There are 9 hidden switches. A switch that is on adds its own fixed numbers to the row, and there is some noise. The rows also spread widely along 11 directions, which tell nothing about the answers.
(in the rows, 128 means zero)
Known rows, each followed by its switches (1 for on, 0 for off):
[ 61 137 132 133 155  89 159 166 121 157 127 111 155  83 105 112 128 116
 115 120 147 146 185 142 156 139 100 148 130 153 117]
0 0 0 0 1 0 1 1 0
[112 124 121 109 146 132 128 161 118 145  96 108 152 130 109 158 123 152
  96 144 140 114 140 158 137 130 135 118 122 138 159]
0 1 0 1 0 0 1 0 0
[130  86 130 152 109 122 145 137 102 148 133 107 151 156  74 169 111 155
 127 116 142 156  80 113 137  95  99  99  98 155 107]
0 0 0 0 1 1 1 1 0
[ 90 131 156 121 137 108 154 119 158 120 148 156 174  91  91  61 112 131
 148 132 134 155 116 118 160  93 131 120 126 214 145]
1 0 0 1 1 0 1 1 0
[110 107 173 109  93 143 180 166 103  75 167 132 140  83 101 142 103 136
  99 135 110 153  92 121 152 107 113 124 112 157  79]
0 1 0 0 1 1 1 0 1
[ 69 130 147 118 105 117 166 188 119 150 137 105 159  83  87 169  83 184
  97 144 110 166 112 161 183 160 149  93 132 126 100]
0 0 1 1 1 0 1 1 1
[107 106 184 106 104 133 157 155 172 119 129 156 195 101  83  84 117  87
 102  92 135 169  89 101 182  63 112 152 128 214 150]
0 1 0 1 1 1 0 1 0
[122 143 152 147 116 136 170 170 134 114 148  94 109 106  98  90  97 187
 149 137 149 110 105 164 110 114 174 114  89 170 108]
1 0 0 1 1 1 0 1 1
[110 113 138 133 111 128 158 169 134 159  84  93 142 148 102 151 133 119
 115 106 169 106 152 143 117 111 134 157 114 182 162]
0 1 0 0 0 1 1 0 1
[143 109 137 130  84 163 155 111 174 129 129 126 147 157  86 151 132 200
 148 140 139 142  86 156 120  93 156 102 137 224 162]
1 0 0 1 0 1 1 1 0
[106 137 135  85 102 129 160 127 136  91 125 152 136 109 128 154 108 169
 143 187 119 121 112 129 127 143 185 109 128 176 178]
1 1 1 1 0 1 0 0 1
[125 121 149 116  56 177 164 173 137 125 129 107 122 118 103 191  84 192
 120 140 109 140  98 154 145 138 177 102 130 133 112]
1 0 0 1 0 1 0 0 0
[118 125 137 158  91  89 148 132 132 151 114 108 119 154 105 156 112 170
 160 115 154 134  97 139 137 143 133 104 120 173 156]
0 0 0 1 0 0 0 1 1
[ 87 118 181 154  87 144 182 157 175 137 170 112 166  89  89  38  96 100
 177  98 136 155 126  86 156  57 155 163 112 226 101]
0 0 0 1 1 0 1 0 1
[127 149 150 131  80 131 147 138 155 101 114 127 106  96 148 158 133 151
 151 123 132 101 136 161 116 149 146 128 144 170 157]
0 0 1 0 0 0 0 0 0
[ 94 107 141  92  95 155 180 167 122 125 110 130 154 122 105 157 108 124
 102 161 129 157 128 112 146 111 166 154 127 166 152]
1 1 0 1 1 0 0 1 0
[116 108 149 106 100 169 189 158 116  98 145 130 118 113 113 107 118  87
 119 152 129 147 130  95 137  82 142 185 120 158 107]
0 0 0 1 1 0 0 0 0
[106 117 120  97 134 143 150 132 128 115 159 134 164 113 108 121 117 156
 144 177 116 152 120 102 136 102 153 116 113 173 139]
0 1 0 1 1 1 0 0 1
[100 108 130  97 145 118 137 159 107 155 114 128 162 125  89 144  88 149
  98 140 123 140 110 128 156 129 148  93 108 122 132]
1 1 0 0 0 1 1 0 0
[ 84 127 125  96 108 110 154 147 138 176  88 129 148 140  90 194 101 196
  97 151 129 154 116 175 167 173 158  88 154 143 171]
1 0 0 1 0 1 1 1 0
[121 137 125  78 148 161 128 160 144 110 115 142 162  76 118 147 148 154
  82 160 114 131 147 175 140 137 142 121 142 138 155]
0 0 0 0 0 0 0 1 1
[105 143 173 141  69 149 176 155 161  90 158 126 134  75 123 114 102 153
 159 124 123 140 119 131 134 104 151 133 124 198 115]
0 0 0 1 1 1 0 1 0
[ 96 142 131 119 118 108 184 121  86  59 189 145 101  86 133 129  97 177
 165 202 111 143 110 108 120 141 143 105 103 146  96]
0 0 0 1 1 1 0 1 1
[114 135 130 105 149 152 147 154 132  91 169 131 163  76  91 112 125 167
 109 165 124 145 136 158 140 111 124 121 118 165 105]
1 0 0 1 0 1 0 1 1

New rows. What belongs after each?
[ 62 140 145 126 126  79 143 153 140 169 124 129 158  86 107 107  91 117
 147 109 128 154 155 115 174 154 136 122 130 143 137]
1 0 0 0 1 0 0 0 0
[ 92 132 118 128 163 110 141 147 148 146 155 106 168 101 104  89 142 133
 141 135 143 144 169 129 145 104 107 147 127 188 130]
0 1 1 1 1 0 0 0 0
[ 88 130 131 111 137  91 169 153 151 203  85 109 108 162 113  92 110 151
 141 124 162 119 136 145 127 141 199 130 121 160 182]
1 1 0 0 1 1 0 0 0
[110 142 195 110 100 148 185 155 169  65 183 146 133  61 114  60 108 157
 128 128 114 136  96 152 152  93 148 126 132 208  97]
0 1 0 1 0 1 1 0 1
[115 111 148  97 115 143 116 129 132  77 146 164 212  80  99 131  98 112
 135 155 105 149  93  78 159  91 136 111 111 186 155]
1 1 1 1 0 0 0 0 1
[118 131 156 132  94  94 161 130 147  99 133 130 120 126 108 124 141 143
 135 114 155 132 116 152 139 134  97 141 137 215 151]
1 1 0 1 0 0 0 0 1
[122 124 147 110 104 166 181 159 166 149 150 108 112 126 101  86 106 182
 143 148 125 140 100 148 134 101 205 124 123 167 118]
0 0 0 1 1 1 0 0 1
[ 95 156 162 143 109  69 121 132 145 119 106 142 149  97 136 119  85 158
 175 113 137 111  90 122 143 147 156  76 108 174 191]
0 1 0 1 1 0 0 1 0
[119 136 172 127 140 115 117 195 117  91 119 123 180  59 102 118 108 121
  86  90 140 110 104 153 147 113  96 112  85 146 122]
0 1 0 0 1 1 0 1 1
[132 126 175 128  76 168 188 141 146  63 168 144 112  96 123  94 109 131
 150 139 126 135  99 115 122  77 152 151 118 197 108]
0 0 0 1 0 1 0 1 0
[119  93 123 145 100  90 167  99 115 175 124 112 107 205  84 137  94 178
 179 147 148 144  57 100 130 114 163  85 101 171 151]
0 0 0 1 1 1 1 0 1
[ 99 103 139 150  81 148 188 139 138 124 178 105 153 122 102 135 124 166
 176 146 129 169 128 100 120  88 148 131 117 220 105]
0 1 0 0 1 0 1 1 1
[100 122 138 134 126 109 146 107 149 132 118 146 163 117 115  96 135 111
 168 128 148 135 139 100 125  92 131 138 123 213 173]
0 0 0 0 1 0 1 1 0
[ 90 117 171 107  90 125 163 158 136 129 121 138 154  97 115 124  88 132
 129 128 115 143  98 109 158 122 176 114 121 162 146]
0 1 0 0 1 0 1 0 1
[104 142 120 100 146 114 132 130 143 130 125 146 154 107 107 135 114 181
 125 159 126 139 124 160 147 147 145  90 132 153 162]
1 0 0 1 0 1 0 1 0
[132  76 125 129 106 186 152 191 118 166  90  75 176 158  74 187 136 124
  82 121 153 137 125 132 119  70 138 154 107 168 135]
0 1 1 0 1 0 1 1 0
[117 123 160  98 118 159 191 165 147  79 150 132 139  96  97  78 128 132
 107 154 143 133 109 143 124  76 159 165 113 215 129]
1 1 1 1 1 1 0 1 1
[ 99 113 147 106 122 167 160 190 119 124 106 103 174 107  90 119 100 111
 104 147 146 111 140 123 125  84 169 156  89 170 143]
1 1 0 1 1 1 1 0 1
[135 115 155 116 130 161 136 139 168 125 137 138 170  98  92  86 124 158
 122 123 118 141  81 147 142  76 159 101 124 186 134]
0 0 1 0 1 0 1 1 0
[126  98  99 109 165 138 135 146 101 159 155 113 144 132  86 137 124 149
 106 154 116 165 121 124 154 114 118 114 123 105  89]
0 0 1 0 0 0 0 0 0
[114 120 143 118 110 123 190 162 100  96 115 108  93 135 116 144 135 127
 102 150 159 107 130 154 116 121 123 167 120 173 130]
0 1 1 1 0 0 1 0 1
[114 131 131 149 144 116 148 134 146 131 159 104 140 123 112  69 126 144
 175 127 152 121 138 115 115  81 128 136  98 203 130]
0 1 0 1 1 1 0 0 0
[144 103 140 111 113 156 151 171 117 119 126 106 132 124 101 149 126 152
 101 138 130 129  91 142 127 105 149 126 109 146 120]
0 1 1 0 1 0 0 0 1
[ 68 129 134 105 167 136 132 181 138 156 139 128 211  56  98  85  99  94
 112 127 117 160 171 101 169  96 140 140 109 134 119]
0 0 0 0 1 1 0 1 0
[163  97 161 159  96 145 144 127 121  83 148 116 135 135  84 119 129 125
 132 100 149 127  71 122 127  60  72 132 102 197 104]
0 0 0 1 1 0 1 0 0
[ 94 151 121  99 163  97 140 143 139 128 123 137 145  91 113 117 144 165
 107 156 137 137 143 178 151 157 120 116 141 157 160]
0 0 0 1 1 0 0 1 1
[118 118 134  98 152 122 171 156 125 144 114 118 109 140  96  77 119 123
 108 152 152 119 104 139 134 103 166 150 110 146 139]
0 0 1 1 1 1 0 0 1
[110 116  89 124 141 126 153 133 105 140 118 112 133 142 109 167 147 132
 134 169 155 134 175 127 104 124 125 154 122 161 146]
1 0 1 0 0 0 0 1 0
[118 103 115 125 123 138 161 136 103 158 126 106 107 154 107 145 108 162
 140 160 130 134 111 120 118 120 170 109 111 127 122]
0 0 0 0 1 0 1 0 0
[122 121 154 107  76 200 195 170 137  97 122 110 107 125 131 140 109 147
 125 164 129 106 131 136 101  90 201 158 118 175 134]
0 1 0 1 0 1 1 0 0
[ 77 120 164 102 118 120 203 155 123  92 139 148 131  99 125  70 119  44
 121 138 147 143 159  73 146  82 119 214 118 193 132]
0 1 0 1 1 1 0 0 0
[111 132 145 107 100 161 167 156 127 110 119 131 123 107 126 134  91 153
 136 168 120 121 107 123 121 113 200 121 109 143 146]
0 0 0 1 1 1 0 1 0
[122 117 132 147  90 164 161 152 123 108 163 104 142 116 104 149  99 169
 166 158 127 138 118 108 113  94 161 119  97 169 106]
0 0 0 1 0 1 0 1 1
[105 135 148 142 120  78 131 160 127 137 114 106 149 107  91 144 114 134
 116  95 154 125 113 153 162 143  85 116 116 157 135]
0 0 1 1 1 1 0 0 1
[ 87 123 156 106  99  66 148  98 122 105 129 193 151  93 125 145  95 119
 147 143 105 173  75  79 180 150 126  91 142 157 164]
0 0 1 0 1 0 0 1 0
[118 116 144 118 137 132 155 165 123 112 123 122 154 105  90 105 133 104
  97 133 150 133 118 134 143  94 113 159 113 172 130]
0 0 1 1 1 0 0 1 1
[106 131 149 123 134 121 117 151 109 114 127 139 170  87  94 128  62 165
 123 142 113 128  82 130 157 126 156  63  97 123 127]
1 0 0 1 0 0 1 1 0
[129  86 105 114 150 133 135 127 124 149 125 110 180 156  76 150 174 125
 103 135 153 154 138 126 133  86  75 145 126 197 148]
0 1 0 0 1 0 1 0 1
[107 119 145 111 106 161 188 176 114 101 117 118 124 122 123 132 109 108
 115 161 143 120 136 112 113  90 171 177 108 168 136]
0 1 1 1 0 1 0 1 0
[ 90 149 154 133 137  67 186 124 131 110 155 147  80 110 129  58 121 136
 148 136 147 139 124 139 147 139 121 142 135 172 120]
0 0 0 1 0 0 0 1 0
[ 97 141 145 114  75 119 157 121 142 106 101 142 128 108 138 183 123 155
 141 148 127 123 133 146 137 157 136 119 153 177 181]
0 0 0 1 1 0 1 0 0
[110 127 149 120 120 123 169 164 114  97 135 123 128  92  95 147 136 150
  84 129 143 136 135 181 141 143  95 133 132 162 103]
1 0 0 0 0 0 1 1 1
[128 122 166 153  87 116 145 132 142  87 134 135 151 121 113 122 112 125
 159 104 151 124  93 104 127  87 113 128 105 214 153]
0 1 0 1 0 1 0 1 0
[115 116 152 129 105 154 134 165 167 150 128 111 178 115 100 114 115 127
 134 101 130 146 125 118 157  87 140 137 125 183 141]
0 1 0 1 0 0 0 0 0
[111 108 131 106 154 152 140 162 130 154 122 110 169 130  81  91 102 144
 113 146 135 130 114 127 140  84 168 119  99 157 139]
1 1 0 1 1 0 1 0 0
[ 96 118 124 116 133 117 141 133 114 131 130 132 158 106 105 144 123 121
 129 145 126 144 150 114 147 128 116 127 126 151 135]
0 0 0 0 0 0 1 0 1
[121  95 144 144 110 111 132 109 143 137 150 149 179 136  81 112 109 120
 157 111 128 180  77  76 171  80 100 110 121 191 135]
0 0 0 1 0 0 0 1 0
[100 121  83  99 167 196 149 171 130 156 138  94 177 111 102 127 134 149
 121 195 129 140 195 124 111  83 175 156 110 147 131]
0 0 0 1 1 1 0 1 0
[ 66 106 140  86 137 129 180 155 115 117 181 158 188  75  82 114  98 101
  99 172  98 206 131  80 196 103 119 149 133 150  89]
0 0 1 1 0 1 0 1 1
[130 120 152 137  68 117 130 114 170 110 150 144 175 116  80 188 118 199
 140 111 119 172  65 153 169 130  93  71 151 208 141]
1 0 1 1 0 1 0 1 0
